The rows are grouped in 2 ways, from coarse to fine. Each group lies inside one group of the grouping before and may be the whole of it. The rows also spread widely along 7 directions, which tell nothing about the answers.
(in the rows, 128 means zero)
Known rows, each followed by its group in each grouping:
[195 162 159 115 117 134 125 124  85 170 147 110 135  77 135 127 101 132
 122 133 106 119 124 165  56 140  86 112 154 115 153 116] : lel dad
[116 142 119 112 125 125 118 135 119 171 147 153  84 133 135 132 113  96
 119 138 149  95 134 124 115 114 125 105 111 125 145 112] : lod zuvor
[133 146 137 141 131 130 119 123  96 236 184 129  68 125 121 149  92 120
 128 165 119  87 132 114 111 115 136  89 161 143 138  95] : neve lil
[113 139 139 105 121 114 114 134 110 129  99 128 119 113 154 126 122  96
 118 123 139 138 151 154 123 110 126 128  88 120 163 145] : lod reb
[209 103  80 126 140 122 128 132 117 130 132 154  92 130 119 107 134 109
 157 181 140  98 121 150 119 111 120  75 103 112 114  99] : neve ribo
[139 133 136 154 138 110 127 147  89 200 162 144  78 133 102 116  97 106
  85 161 171  98 158 118 146 152 159 125  74 142 136 123] : lel Zizu
[ 96 129  75 105 102 133 119 116 160 133  68 109 112 121 132  91 122 125
 137 158 103 182 122 142 113 114 110 103  89 121 164 173] : lod mus
[190 142 133 125 133 130 136 147  76 145 152 139 114 140 114 129 103 133
 123 146 125 124 130 142 125 109 115  92 110 126 139 110] : neve nime
[123 136 159 154 110 119 118 137  75 183 125 152  75 105 126 139 128  95
 109 139 125 108 165 140 112 129 128 128 124 129 132 129] : neve Fuf
[100 158 121  93 151 125 115 142 154 186 177 133  72 182 137 151  75 124
 133 147 128 125 107 112 154  82 131  98 115 142 147  98] : lod reb
[118 117 116 123 149 104 125 131  88 177 139  72 130 106 137 117  87 140
  92 170 105 150 124 139 118 135 140 103 111 139 189 167] : lel dad
[ 60 156 154 119 110 119 108 153 127 194 143 156  60 120 150 163 112  88
 108 117 146 101 162 120 120 113 136 137 120 134 150 124] : lod zuvor
[164 142 139 135 110 135 129 129  98 162 116 127 111  91 126 103 115 117
 112 145 134 121 153 152  90 157 117 121 101 121 144 135] : lel dad
[196  98 131 152 126 112 124 129  74 143  99 155 119  44 132  88 160  60
 102 168 177  59 186 177  70 176 122 132  79 103 124 130] : lel dad
[158 125  94 124 124 129 118 126 129 158 125 133  90 122 134 123 130 123
 157 171 108 117 121 147  98 119 103  87 134 121 123 113] : neve ribo
[137 170 132 112  66 154 138 137 155  91  47 166 110 118 117  91 147 117
 144 123 125 182 149 160 108 126  90 138  76 115 137 145] : lod mus
[118 120 106 109 119 116 116 132 137 108  79 137 118 117 148  97 142  91
 138 149 133 142 147 159 127 117 119 120  72 118 150 142] : lod reb
[110 142 117 121 108 110  95 117 128 189 132 128  96  69 154 117 140  95
 131 166 114  94 138 161  59 142 115 118 149 119 144 119] : lel Zizu
[120 140 125 151 120 139 120 130 106 190 133 136  79 122 120 125 117 120
 123 161 122 117 157 127 120 123 135 103 121 126 136 131] : neve nime
[ 90 151 132 127 108 119 110 147 121 170 124 144  67 131 138 140 131 114
 127 144 103 144 137 143 133 101 123 120 125 130 135 132] : neve Fuf

New rows, each followed by its group in each grouping:
[134 140 161 155 140 124 126 138  69 232 185 132  70 134 112 160  84 118
  97 151 134  86 147 107 137 128 154 103 135 146 145 116] : neve lil
[165 153 145 132 108 131 129 141  94 155 123 146  93 119 117 124 126 119
 133 138 110 134 134 155 109 115 107 106 125 122 129 114] : neve Fuf
[158  86 115  80 155  69 112 174  99  99 127 143 134 105 173 135 148  83
 111 165 143 105 140 180 117 113 116 134  79 115 159 120] : lel dad
[ 49 156 132 128 107 121  97 136 143 223 141 150  30 131 145 152 128  97
 138 155  95 114 144 125 127 106 130 118 154 139 131 117] : neve Fuf
[163 125 119 126 144 119 111 115  95 211 180 115  90  91 145 150 114 109
 142 171 110  57 123 143  75 122 121  79 181 126 144  94] : neve lil
[120 131 108 154 113 140 128 122 108 192 124 123  85 141  96 103 104 136
 124 175 120 139 134 114 146 128 147  97 105 143 140 146] : neve lil
[174 103 129 146 138 105 120 132  67 155 117 148  98  99 128 120 145  80
 114 165 142  88 157 157 109 130 124 108 103 120 127 127] : neve Fuf
[123 144 151 156  98 144 133 143  82 164 103 147  92 120 113 115 116 121
 105 132 131 144 171 133 134 131 137 121  97 128 134 153] : neve nime
[102 150 137 105  83 127 108 114 124 124  58 108 139  61 168 115 137 113
 143 117  84 158 147 177  58 131  96 127 133 108 169 162] : lod reb
[100 142  75 115 114 128 117 118 160 176 118 114  78 170 116  99 107 166
 152 180  62 185  90 127 148  96 116  76 126 143 144 138] : neve Fuf
[169 128 143 182 117 149 132 124  59 196 133 143  87 107  92 111 118 100
 105 156 158  84 169 126 119 159 148 111 104 131 125 132] : neve lil
[101 133 119 102 124 120 108 134 144 136 100 141  98 124 155 118 132  85
 137 141 129 129 152 149 132 108 124 125  93 127 144 125] : lod reb
[128 102  98 163 127 130 110  98 108 215 140 116  80  82 125 109 132  89
 134 193 121  69 147 128  96 150 149  87 135 125 134 130] : neve lil
[143 152 187 114 120  99 130 170  58 140 124 126 133  93 141 152 106 112
  76 115 135 148 163 163 113 132 113 152  93 133 172 148] : lel dad
[144 179 170 146  65 156 133 143  96 157  97 169  95 100 117 124 137 123
 137 118 116 145 165 155  97 135 101 138 128 131 119 123] : neve lil
[219 156 182 149 105 140 134 135  40 157 124 148 122  66 118 145 127 102
 125 123 133  87 158 164  63 144  90 114 150 121 130 107] : neve lil
[152 165 155 144 129 144 126 139  69 198 173 128  89 135 112 148  80 144
 106 133 114 123 142 121 126 118 130  96 139 135 148 118] : neve nime
[211 129 124 147 118 143 150 134  57 119  97 122 142 128  87 102 111 140
 117 148 134 154 138 142 131 134 124  99  79 134 151 144] : neve lil
[112 131 125 121 132 118 119 138 109 165 123 129  90 119 133 135 113  90
 105 144 150 120 147 132 125 121 129 121  87 128 166 147] : lod mus
[163 133 135  91 102 111 116 154 104 111 120 155 117 107 160 148 144 106
 151 140 112 118 131 175  92  97  88 115 139 128 144  91] : neve lil
[179 129 100  95 113 114 114 134 124 130 141 151 106 123 146 130 143 116
 165 165 106 106 108 164  94  98  94  89 152 120 132  78] : neve lil
[122 152 121 117 112 141 131 129 113 147  90 106 119 125 116 115 105 135
 116 125 117 181 133 136 110 121 116 112  92 132 173 172] : lod mus
[112 202 157 127  88 156 129 136 135 176 132 163  73 140 113 130  89 121
 125 107 135 134 140 117 115 119 109 120 124 134 135 114] : lod zuvor
[153 162 140 156 110 148 139 137 102 164 123 164  70 154  94 106 112 128
 123 148 126 142 144 130 146 120 119 113 103 134 110 123] : neve Fuf
[155 135 151 139 106 126 136 157  91 139 113 161  92 121 122 138 130 107
 130 135 137 135 152 148 125 117 118 118 103 123 123 127] : neve ribo
[183 149 147 118 129 124 134 176  90 141 163 183  79 173 112 153 111 112
 124 141 158 114 137 134 157  92 126 115  96 145 117  74] : neve lil
[163 136 132 102 137  91 123 161 101 138 151 132 122 128 140 134 105 119
 113 146 141 128 118 159 116 108 108 122 101 132 154 104] : lel Zizu
[121 132 142 118 119 108 110 155  94 175 148 138  91 124 146 166 118 117
 122 141 118 114 136 141 121 100 127 116 135 138 154 113] : neve lil
